The same things were measured in two ways. Each way mixes the same 8 hidden numbers, adds some noise and spreads widely along 6 directions of its own, which tell nothing about the thing.
Some things both ways: the first way, then the second way.
[  8   8  -9   1   6  -3   4   5   5   0   0 -13 -13   2  -8  -6  -8  -5
   9   0   4  -9  -8  -3   2]
[ 12   7 -14  -6   7   0 -16 -20 -24 -17  -7   5 -10 -15  13]

[ -9  10  -5   0 -10 -14  -4  -3  -5  -4   1  -6 -14  -7   0  -4  14  -8
   2   5  18   1 -10  14  -8]
[ 10 -34   9   5   5   2  16  19  -1   1  -1   2  -3 -14  32]

[ -4  12  -1  -3   4  -1   2 -13   6  11   8  15  -4  15  -5  -4   0   2
   0   5 -13  11  -5   7  -2]
[ -1  -2  -9 -10   2  13  -1  10   8   6 -15   3   7  -4   4]

[ 14  -3  -2   0   4   5   9  21  -4   1  -6 -15  -4  -9  -3 -10  -7   0
   8  -4   8 -19  -1 -12  -1]
[-24  17  12  14  -2  -9   0 -23 -13  -4  24  12 -15  11   7]

[  3  -8  20 -14  12   0  15  -1  -8  12  -3  11   7 -18  19  -2  -7   3
  10   6   9 -21   5  -3  -9]
[ 11   6   2  14  -3  -3   6  17 -16  25   0   8  23 -21 -10]

[  2   1  -1  -7   0  14  -4   0 -12   1 -16   4  -5   0   0 -15   6  -2
 -17   2  19   3   0 -17  -1]
[-12  -5   6 -15  20  18  12   6   0  -5 -24  17   2  10  12]

[ -9 -17   3   3   1   2   0   1 -17 -10   0  10  11 -13  -3  -7   0   5
  -6  -1  16   3  12 -16  -6]
[  4  -3  -7   1 -12   4  19  -2   9  -7  -7  11  -1   1  13]

[  6 -11   8 -11   5  -5   3   5   0   9  -7  -2   1  -7  -6  -7   2 -10
   4   3   5 -16  -6   8   3]
[-22   4   8   3  14   4  13  14  13  28 -14   5  10   0   5]

[  9   0 -11  -4   3   8  -6  13   2   7 -17 -15 -21  -6  -3  -4  -5   1
   4  -1  13 -11   2  -9   6]
[  4   7 -13  14  -6  -8   8 -25   7 -12  -2   5  12  15 -10]

[ 13   1  -3 -19   4   2  -5   0 -10  19  -1  -1   6   4  -9  -4   4  -6
 -17  -5  -9  12 -13   9  14]
[-17  -1   5 -11   9   8  15  27  14   8 -20  -4  14   6  -2]

[  3 -31   0   0   5  -3  -8  11 -22 -14 -20 -14  15 -29  -5   5  -6  -9
   0   2  29 -10   5 -13  -3]
[ 25 -11   1   8 -25 -22   4  -6 -28 -10  11   4   9 -12   4]

[ -4 -14   7  -4   5  -3   0   0  -8  -8  -4   1   5 -16   4   0  -4   2
   8   4  18 -10   8  -7  -8]
[  2 -27  -3  -4   7 -17   8   0  -1 -11   3 -11   2   6   5]

[  4   9  -4   5 -11  -5   2  12   6  12  -6 -10  -2  14 -12   3   6  -4
   6  -1   4  -9 -17  16   8]
[-15  18   2   7  -6   9  -4 -10   1  13  15  28 -14  11   9]

[  9  14  -3  -9   9   4  -3  -9   9   8  10   9 -19  10  -7 -13 -11  11
   6   7 -10   6  -4 -12  -2]
[  1  15 -20  -8  14   3 -11 -11  -6   3 -13   3   6 -14  -3]

[ -1  -5  -2 -10  -7   5 -12  -2  -7  -4 -11  -2  -3  -2 -11  -6   5   1
  -7   2  19   2 -14  -4   5]
[  8  22 -21  -1  -9  -9  -5 -34  -8   1   5  32   7  -3   2]

[  0   9   1 -12   7  -8   1  -7  -3   7  10   1  -2  -1   8   3  -4   2
   3  -2   3   2  -1   6   1]
[  2   7 -15 -11  14  12  -6   8   6  10 -19   2   9  -6   2]

[-15 -20  14   7   3  13  22   6  -4  12 -10  30   9   1  -5 -27   8  -1
 -11  -2   9 -17  12 -14   5]
[ 10  -8   3  -1 -13   9  10   6   1 -16 -15  12   0  -1  10]

[  3 -15   0  -8   5  11   0   6  -2  15 -12   3  12   4 -11   1   2  -2
  -6  -5 -14   3   8   6   7]
[ 14  21 -16   7 -22  -4 -21 -24 -21  -8   2 -12  16   4 -18]

[  1  -8   7 -12  -6  -7   9  16 -17   9  10  -5  12 -13  -1 -10  15  -4
  -7 -15   1  -4  -3  16   5]
[-11  -3  -3  -5  14   5  18  -6  13 -16 -18  -1 -12   8  25]

[ -6  12   3   5  -7   5   6   3  11   4  10  13 -14  14  -4 -14   1  19
  11   0   2  -7   2  -9  -2]
[-19  -1   7  10  -9 -12  -1  -6  10   1  32   9 -12  15  13]

[-13 -11   7   2   7  14   9  -7  -6  -8 -15  16   8   1   6  -8  -7   6
  -4   4  25  -9  10 -26  -3]
[  4  21  -2  -5  -9  12 -28  17 -23  23   9  13   7 -13  -5]

[ -1   7  -8   1  17  13   2 -14   7 -11 -11   2 -17  -1   2  -3 -24   9
  14  13   7  -3   3 -26 -14]
[ -1   6  -3   4  -8 -10  13   1  -9   2  12  10   7  -5  -2]

[-10 -15 -13   4   6   0 -13 -10  -2   1 -15   7   0   1 -18   1   5 -13
 -10   8  -2  17   9   5   0]
[  4 -10 -10  -3   2   6  -7   2   7  -6 -17 -20   3   7   0]

[ -5  -3  -9  -6   3   5   3  -1  -4   0 -15  -7  -9  -7  -5  -9   4 -12
  -5   1   6  -1  -6   5  -2]
[-18   9   5  12  -3  -1  10  -3  -1   5  12   4  -4   1   9]

[ -1  11 -15   4  21  10   5 -16   7  -9 -11   0 -23  -2   1  -7 -20  -3
  11  16  -1   3   5 -19 -19]
[-23   0  12  18 -11 -15  17  -6   3   1  24   4  -5   3   3]

[  1   9 -11  -2  11  14   9  -3   0   6 -15  -3 -10   3   1  -7  -6  -5
  -2   4  -4   1  -3  -5  -4]
[ -5  16  10  17 -19  18  26  30   0  21  -5  11  16 -11   5]

Other things, the second way, with their names:
Z_791: [  1   3   2  -3   8  15  -1  33  -1   8 -10 -11   9  -4   8]
Z_724: [  7  15  -6   2   6  18  -6   5  -1  -3 -17  13   1   1  -4]
Z_849: [-14   9   3  -6   3  -6 -15   2 -12   1  16  -3 -10   0  10]
Z_862: [ 32   6 -12   6  -8   6  -3 -12 -23 -16 -15  14   4  -5   7]
Z_976: [  1   1  -8   6 -12 -13 -19 -20  -6   2  14   5   3  -6  -7]
Z_379: [  0 -21  12  -1  -1   2   7  25   8 -11  -1  -2  -6   9  22]
Z_333: [-18 -19  -7   4   6 -16  28  -1  21   1  -3 -20   9  10   1]
Z_555: [-26  26   8 -14  20   5 -12   6 -15  17   9   9 -12  -2  23]
Z_378: [ 18  -8 -10  -2  -1  -3   7 -10 -16 -26 -16  -6   4   1  11]
Z_987: [ 22  34  -7  20 -14   5 -25 -45 -43 -27  10  20 -19   4   7]
Z_7: [-23  -9  20   8   1   2   0  20   6  12   5 -17   2   3  15]
Z_320: [  6   7  18  22 -13  -6 -19   7 -32   4  29  -6  -6 -15  10]
Z_628: [ 19  -9 -26  -6 -11   0  -3  -8  -4 -15  -9 -14  10  -4  -3]
Z_599: [ 13 -20 -20   0 -13   1   2 -20   0 -10  -7   9  -1   0  -3]
Z_993: [ 25  21   4   6 -15  13   6   4 -20 -17   1  44  -8   6  12]
Z_345: [ 38 -15 -14   3 -24  -8 -18 -22 -17 -38   8  17 -13  -6  15]
Z_601: [ -1   1  -2  10 -25   9  13  21  14  16   8  16   7 -12   3]
Z_992: [ -3   8 -16  -5  -9 -17 -10 -26   9  -8   9  12   2   7  -1]
Z_160: [-10  20  -6   4  -9  -9   0 -18  -3   4  16  23  -8  -5   5]
Z_868: [  7 -23  -9 -12  -6 -22   2  -9  -7  -8   9   9   7   0  -4]
Z_660: [ 15  -1   2  -3 -13  -9  -3  -2 -27 -10  17  25 -11 -14  21]
Z_529: [  3  10  -3  -9  -3  15  -2  10 -17 -11 -14  -6  -7  -8  15]
Z_38: [-21  19  15  10   6   3 -12  12  -8  17  15   3  -5   4   6]
Z_366: [  1 -16  -4 -14  -8 -20   1  -1  -6 -15  13  -1  -5   4   9]
Z_618: [-11 -16   0  -2  10 -18   3 -12  -1  -8  17  11 -18   7  10]
Z_540: [-15  -1   9  -6  -3 -17 -11  -9 -15  -8  16  -6 -13  11  14]
Z_653: [ 11  18  -9   4 -12  -5   6  -6  -8   3   4  17   4  -4  12]
Z_597: [ 17 -21 -10  -8  11  -8  11  -7   2 -27 -16   5  -6   8  10]
Z_125: [ -6 -19   2   3   2 -10  23 -14  10 -17  -5   8  -9   6  25]
Z_330: [ -5   1   5  -2 -14 -11  -5  17   3  18  16   8  12  -8   7]
Z_358: [-20  -2   2   1  11   8  -2  12  15  28  -1   5  10   9  -3]
Z_443: [-24   2   4   9  -3   9 -10   0   8  29  12   3   0   9  -2]
Z_380: [-12   0 -14  -5   8   2  -4 -19   9 -11  -3   4 -10  17  -2]
Z_568: [ 24  -5  -9 -13   5  -2 -17  16 -22 -14  -6  -8   7 -10   1]
Z_97: [  0   9  -6  11 -10  -4 -26 -12  -8  10  16  -4   2  -7  -2]
Z_240: [  3   4  11  -9  -9   5  -9  24 -19  -8  10  12 -12 -10  16]
Z_593: [  3   6  -9  -1  20  13  18   8  16   5 -28   8  12   2  11]
Z_3: [-12  -4   9  -7   9 -11  -4  18  -1  12  18  19  -6   0   6]
Z_306: [-10   1  -6   0 -12  -7  29 -13  16  -3   2  30  -2   5  13]
Z_574: [-30 -16   2   6  -5 -14 -12 -26   7  -5  32  -1 -30  12  16]
Z_81: [ -6  -5   3  -1  -5 -17 -14 -19 -20  -8  18   5  -9   2  10]
Z_183: [  7  -3 -16   5 -16  -9  -1 -16  15  -3  -1   4  10   3  -4]
Z_300: [ 14 -16   8   8 -24 -16  23  21 -15   3  12  -1  17 -19   3]
Z_161: [  7 -13   4   8 -11  -6  13   5  -3   5   2   9  18   1   1]
Z_155: [ 10   6  -3  -2   2  10  16  16  -5 -24 -12 -12  -9   7  24]
Z_360: [ 20 -11 -18  -5  -9  13   9  11  10 -10 -19 -12  14  -2   5]

Some of these things the first way, each followed by its name:
[ 2  2 -9 -1  9  1  5  0 -9  1  1 -6 10  4 -5  2 -4 -6 -6 -6 -8 12  2  1
  0] -> Z_529
[ 1  0  7 -8 -1 -5 -1 -3 -1  1 10  6  5  6 -6 -6  0  7  1 -3  7 -2 -6 -2
  5] -> Z_330
[-14  17 -22  15   4 -14  -8 -16   1  -8  -2  -6 -10  10   0  16  -4  -9
   1   7  16  16   1   5  -1] -> Z_345
[-10  -1   8 -10   3  11   9  -6  -8   4 -16  11  -3  -8  15 -10   6  -1
  -5   6  18  -9   4  -4  -9] -> Z_161
[ 2 -3  4 -5  1 -3  4  2 -9 -1 -3 -3 10 -4 -1 -1  3 -6  0  0  7 -3 -5  4
 -5] -> Z_81
[ -5   0   1 -17   3   4   0  -7  -9 -15  -2  -8   6  -2   4  -3   0   2
  -5  -8  17   1  -2  -5  -1] -> Z_555
[  0 -11  -4  11  -1   1 -21   3  -7   6   0  16  15  10 -13  13   2  13
  -6   3  -7  25  28  -9  -2] -> Z_987
[ -9  -4   2   4  -2  -4   7  -5  13   3  -9   7  -9   3 -13  -4  -3  -3
  16  11   4 -16 -18  10   1] -> Z_618
[  1  -6  10  -7   1  -5   5  -4  -6   4  -1   6  14  -3  -2   4  -5   0
   7   7   5  -7 -16   6  -1] -> Z_868
[ -3   6   7 -14   2  -7   8  -4  -5  10  -5  -2   2  -3  14   3   7  -8
   1  -1  13 -11  -7  17   0] -> Z_358
[  0   6  -2   2  -7   6  11  19   0   9   3  -3 -10   2  -4 -16   4   9
   3 -10   6 -14  -2  -4   6] -> Z_360
[-12   4   0   2  -1   4  13  -4 -10   5   2  15  -1  -2   0 -14   3   2
  -6   3   5   2  -8  -3  -4] -> Z_601
[  5   8  -1  -8  -7   6  -8   5   2  17  12  10  -8  15 -12 -12   7  16
  -8  -8  -9  11   0  -3  12] -> Z_791
[  4   3   3  -6   6  -1   4  -5  -2   5   5   5   3  -2  -2   2  -9   5
  10   8 -11   2  -7   3  -9] -> Z_300
[-11 -10  16  10   4   6   5   1 -10   2   3  28  23   6  15   8  -8  25
   1  -1  19  -5  30 -27  -2] -> Z_993
[ 13  -2  -3 -16   6  -8  -3  10 -19  -7   6 -23   0 -30   8   3  -5   0
   9  -4   6  -2   0   3 -12] -> Z_333
[ 15   3 -15  -5   0  -1 -16  10  -8   0  -4 -20  -9  -4 -10   1  -1  -1
  -4  -4   6  10   0  -4   3] -> Z_378
[ -4 -10   6  -7  -9   8  12  14  -1   7  -7   0   5   3 -14 -20  11  -2
  -6 -11   9 -18 -14   5  15] -> Z_849
[  2  19  -7 -17  11 -18  19  -7  -5   8   2 -26   4  -6  13  15  -5 -23
   7  -5  -2  -7 -31  37   4] -> Z_160
[-12 -10  13  -4  -5  -3  11   0 -17  -5   4   9  20  -8   5  -4   5   3
  -3  -5  18  -8  -6   1  -1] -> Z_660
[ -6   2   7  -6   0  -2  13   2 -19   6  12   9  22   2   6  -4   5   4
 -14 -13   7   4  -3   0   8] -> Z_240
[ -9   5 -16   3   9  -5  -8 -17  -2 -17  -7  -4 -14  -6  -3   0  -3 -11
   2  12  11  13   4  -3 -16] -> Z_125
[ -1   8  -7  -6   7  -3   2  -7   7   1  -1  -5 -10   6  -5  -3  -7  -5
   3   0   7  -4 -11   2   8] -> Z_992
